There are 4 ways to turn a row about zero (a turn may also mirror it). The second row of each pair is the first, turned, with some noise. The first 36 pairs use one turn. New pairs use 2 turns, one after the other, and a turn may come again.
Known pairs, each followed by its turns in order:
[1,-1,24,-15,26,11,21,21]
[-29,-32,0,-21,4,2,16,2] | mugo

[-21,-8,-6,-9,-12,-12,7,-6]
[18,-5,4,-19,8,-15,2,1] | suraf

[-3,-19,-2,29,10,-2,25,-4]
[-22,-8,-13,-21,-24,-6,-2,5] | lusel

[-1,3,-17,-12,-4,15,10,-14]
[11,-2,-14,-3,20,9,-15,5] | mugo

[23,-30,-2,0,-2,17,-10,4]
[-5,-7,-1,-3,-13,19,16,-32] | lusel

[-3,2,6,12,-5,-20,17,7]
[16,-2,-8,5,19,2,-12,2] | suraf

[-4,0,-5,-6,11,-1,-9,1]
[7,-7,2,-7,-4,-3,-2,-12] | mugo

[-10,-4,-9,-41,-25,-20,6,4]
[-14,34,2,32,-14,13,-13,1] | Buf

[-5,-26,-30,-7,-20,-1,2,18]
[26,-10,-23,-13,-6,-11,24,-12] | lusel

[-9,7,-3,9,21,-32,-7,-17]
[-5,-8,27,-12,11,23,-15,-16] | Buf

[-2,1,-22,-15,7,2,-26,-29]
[-6,-4,36,-1,-20,-18,17,-4] | suraf

[-5,-19,-10,-19,-12,1,13,8]
[-16,17,-6,11,-21,-2,5,-3] | Buf

[-6,-1,50,11,-26,-2,8,12]
[-43,10,20,13,-1,-24,4,23] | mugo

[-39,6,-9,-25,0,3,6,-29]
[23,-9,2,-12,35,-26,-19,2] | mugo

[-26,-26,3,15,-3,10,-4,9]
[-9,8,-10,-18,29,-5,21,-5] | suraf

[-9,-12,5,-13,1,9,-6,11]
[12,2,-2,-6,4,19,9,3] | lusel

[13,-17,29,-2,1,50,3,-1]
[-39,-30,-5,27,18,17,-15,0] | mugo

[-10,-11,5,-16,9,5,-7,12]
[12,10,-2,8,-12,2,9,-15] | Buf

[-26,-14,5,50,-9,16,16,14]
[-23,27,-39,-11,-32,-3,2,13] | lusel

[2,-13,-11,12,16,3,-10,26]
[-1,-11,5,2,1,-1,34,-15] | Buf

[-26,-20,-13,7,17,0,-3,8]
[-12,-1,-5,-13,-9,17,18,-26] | Buf

[9,-44,-16,-1,-3,-2,33,-11]
[1,5,-49,15,18,-2,23,1] | mugo

[-3,-12,10,-16,32,-7,-12,16]
[19,0,19,10,-11,2,15,-27] | Buf

[1,-50,-49,22,-9,-2,17,16]
[-14,51,22,-24,39,-16,-15,19] | suraf

[20,20,30,-21,0,-10,2,50]
[-50,3,15,-38,-22,7,8,-7] | mugo

[-3,6,-7,4,14,-21,-10,0]
[16,2,10,-9,-11,-5,8,-10] | mugo

[-8,-6,5,-33,7,-20,9,0]
[22,-12,-3,-9,-11,-6,9,27] | suraf

[0,-15,-12,5,15,-3,14,-11]
[-10,-17,-2,-23,-8,-2,-9,-1] | lusel

[0,-6,-26,-41,50,-18,3,-1]
[4,-48,5,-27,41,8,-7,1] | lusel

[-1,-16,-12,34,-16,-10,-3,28]
[-7,1,-39,10,-19,-12,20,-7] | lusel

[7,0,3,20,10,34,-26,-7]
[-40,8,1,15,-4,9,17,-23] | suraf

[-6,-4,18,3,24,24,-34,25]
[-38,-6,-24,14,2,-1,32,3] | suraf

[-3,28,15,3,-1,2,20,-6]
[22,-3,-16,9,-9,9,-6,-19] | suraf

[6,1,2,8,-8,5,-8,-26]
[5,6,-1,-22,6,0,-10,18] | Buf

[16,3,-12,-19,-10,-5,4,3]
[11,-6,12,2,11,-12,13,-10] | lusel

[44,0,8,-9,14,3,-5,6]
[21,0,27,8,1,-29,11,12] | Buf

New pairs, each followed by its turns in order:
[-16,-8,50,30,50,24,13,-8]
[20,17,-66,16,14,18,17,-31] | lusel Buf

[11,-23,-2,-9,18,-20,13,39]
[-15,0,-39,5,34,-7,20,-4] | suraf lusel

[-16,5,47,2,-15,-42,7,-6]
[-28,-28,3,-23,-9,20,18,-40] | suraf lusel

[-4,-28,-26,5,16,-8,-1,1]
[1,-13,6,-12,-15,-26,2,-25] | mugo lusel

[4,-18,32,-32,37,8,11,2]
[6,5,17,-2,1,4,-20,52] | Buf Buf

[-2,20,-11,3,-8,-34,9,22]
[6,-22,-20,-27,-9,14,15,-14] | Buf Buf

[17,7,-1,-20,-6,9,4,-25]
[6,-21,2,6,0,26,15,-2] | lusel suraf

[25,1,3,-20,5,28,4,-50]
[-24,-1,43,17,34,-14,-7,-14] | lusel mugo

[-16,1,-6,-8,14,-13,-7,10]
[-7,8,10,-9,-11,3,-20,-3] | Buf lusel

[30,-11,21,0,-11,-33,28,-36]
[-43,14,22,5,-24,-27,-22,-20] | Buf mugo

[-50,9,47,-14,-18,15,-15,33]
[17,45,36,-34,-2,-30,7,34] | suraf suraf

[-14,-17,0,-1,32,-2,0,19]
[-15,25,-6,-18,-13,-18,13,11] | lusel suraf

[-5,-19,12,-8,-3,4,13,21]
[-24,7,-6,1,-5,20,0,-12] | mugo Buf

[-50,-1,18,10,1,-16,2,13]
[-14,-10,25,30,-23,31,0,15] | mugo Buf

[-7,-16,14,-16,50,-12,-11,-49]
[-27,15,36,2,47,13,-16,-29] | Buf mugo

[5,-16,-6,12,-31,21,11,-7]
[1,-14,-1,-8,-33,-6,24,-5] | suraf suraf

[50,-3,5,-7,13,17,4,2]
[-3,31,0,-40,-2,10,-18,-5] | mugo lusel

[-50,-16,-1,17,-25,26,1,5]
[-12,32,28,-5,-1,-6,-33,-35] | suraf Buf

[8,1,11,-16,13,10,12,6]
[-13,-21,3,-8,9,-7,2,3] | lusel mugo

[19,8,-10,-5,3,28,19,-9]
[6,11,-23,7,21,1,-12,17] | suraf Buf

[19,-2,12,-6,23,20,2,17]
[-15,-9,30,1,-11,1,-12,21] | Buf Buf

[4,-7,-21,-50,2,-2,8,6]
[-23,-26,33,-15,5,20,15,-2] | lusel lusel

[-3,17,-3,32,-3,50,-22,8]
[15,39,16,8,-16,-15,-8,42] | Buf suraf

[-12,-9,50,4,-8,13,-13,18]
[-20,7,2,-3,-4,-29,27,38] | Buf Buf

[50,48,1,-2,-7,-50,-9,-4]
[-19,6,11,69,-39,1,-3,-20] | suraf mugo

[18,-1,17,-6,-12,-1,8,13]
[11,0,-18,-8,-4,-19,9,-14] | mugo suraf

[-28,25,5,-14,-13,6,23,-37]
[-33,-22,25,10,-15,-34,8,-7] | Buf suraf

[24,1,-7,-12,2,-35,-20,-8]
[-4,12,18,5,37,21,18,2] | lusel suraf

[38,12,35,-9,-16,9,-28,7]
[-26,15,-5,-40,20,-4,28,-14] | suraf suraf

[13,-8,4,7,5,22,-12,-2]
[6,22,-4,-16,-3,2,-8,14] | suraf lusel

[18,-6,-13,3,4,16,9,-16]
[-18,28,0,5,-7,2,3,-7] | mugo suraf

[16,-3,12,-20,4,-6,-7,0]
[16,1,0,-4,-12,-3,20,-12] | mugo suraf

[-13,3,-42,9,15,18,-2,-32]
[0,7,32,28,-10,-22,-17,32] | suraf lusel

[1,35,-8,-3,-35,-18,1,0]
[-8,-33,-24,14,-27,-8,-11,-2] | mugo suraf

[-19,11,-7,-22,12,11,10,3]
[-2,-4,-12,-7,4,-3,1,-33] | mugo mugo

[-20,-11,2,-7,0,2,50,3]
[-18,22,-14,-7,8,44,-5,14] | Buf Buf

[50,5,-15,-13,-2,-50,2,-13]
[47,-47,-12,21,-13,25,-2,-5] | Buf Buf

[-7,-14,-4,2,-19,8,10,8]
[10,-4,8,-5,21,7,-5,-3] | suraf lusel

[-7,-14,15,14,-7,12,-12,-1]
[9,26,0,-1,-2,-11,-1,-12] | lusel lusel

[-22,14,-5,-17,-13,-3,-6,-36]
[27,-10,36,6,13,-4,3,-8] | mugo Buf

[47,1,-18,28,-2,-16,12,-13]
[-6,-15,-32,-1,16,-47,-7,7] | mugo Buf

[6,-3,48,-17,25,-17,-19,4]
[-29,24,-34,-4,16,14,23,-18] | lusel suraf

[31,0,27,8,17,-34,2,-2]
[30,-15,3,7,-31,7,13,23] | Buf Buf

[10,-13,4,-11,11,2,28,0]
[8,1,10,-15,0,13,16,23] | lusel lusel

[-20,2,50,5,33,4,4,-4]
[11,33,20,-20,-11,-10,11,40] | Buf Buf

[29,-13,-10,0,7,-6,-6,1]
[-9,0,10,6,1,2,15,29] | Buf lusel

[3,21,-6,1,29,-7,2,-4]
[14,9,0,4,-22,-21,-1,9] | mugo Buf

[-18,-7,-2,26,-2,35,-48,-13]
[9,-3,9,-30,-22,3,-34,45] | suraf lusel

[-26,3,-3,4,3,-3,1,-10]
[1,-9,22,10,-6,3,10,9] | mugo Buf

[-30,14,0,-5,-9,-37,24,19]
[5,-1,-33,-41,4,23,17,3] | Buf Buf

[-2,23,17,-2,18,5,7,-13]
[2,1,-20,-1,0,20,20,12] | mugo suraf

[-15,-1,0,23,-3,-7,5,-30]
[-1,4,-7,30,16,17,-16,10] | mugo suraf

[8,21,31,-1,40,7,23,-5]
[-16,35,8,-3,3,11,-38,-27] | suraf suraf

[3,-24,-16,-3,26,6,16,8]
[18,-3,22,1,-16,-13,-5,22] | Buf lusel

[-50,-5,5,-5,36,23,-18,0]
[6,11,36,-16,-37,26,24,22] | mugo Buf

[-36,-6,-4,8,-1,-20,2,35]
[-14,29,-5,2,0,-24,-28,22] | lusel suraf

[-1,29,-8,48,-11,28,13,-3]
[8,5,7,6,-3,-8,-61,-12] | suraf lusel

[-1,-6,7,-46,-1,50,-1,15]
[14,10,-20,10,-57,29,11,-5] | lusel suraf

[-10,17,0,-23,1,-10,22,4]
[-3,28,-14,-3,-11,17,-4,-13] | suraf mugo

[24,21,4,3,11,-4,9,8]
[0,5,-22,-21,-16,12,5,-4] | mugo suraf

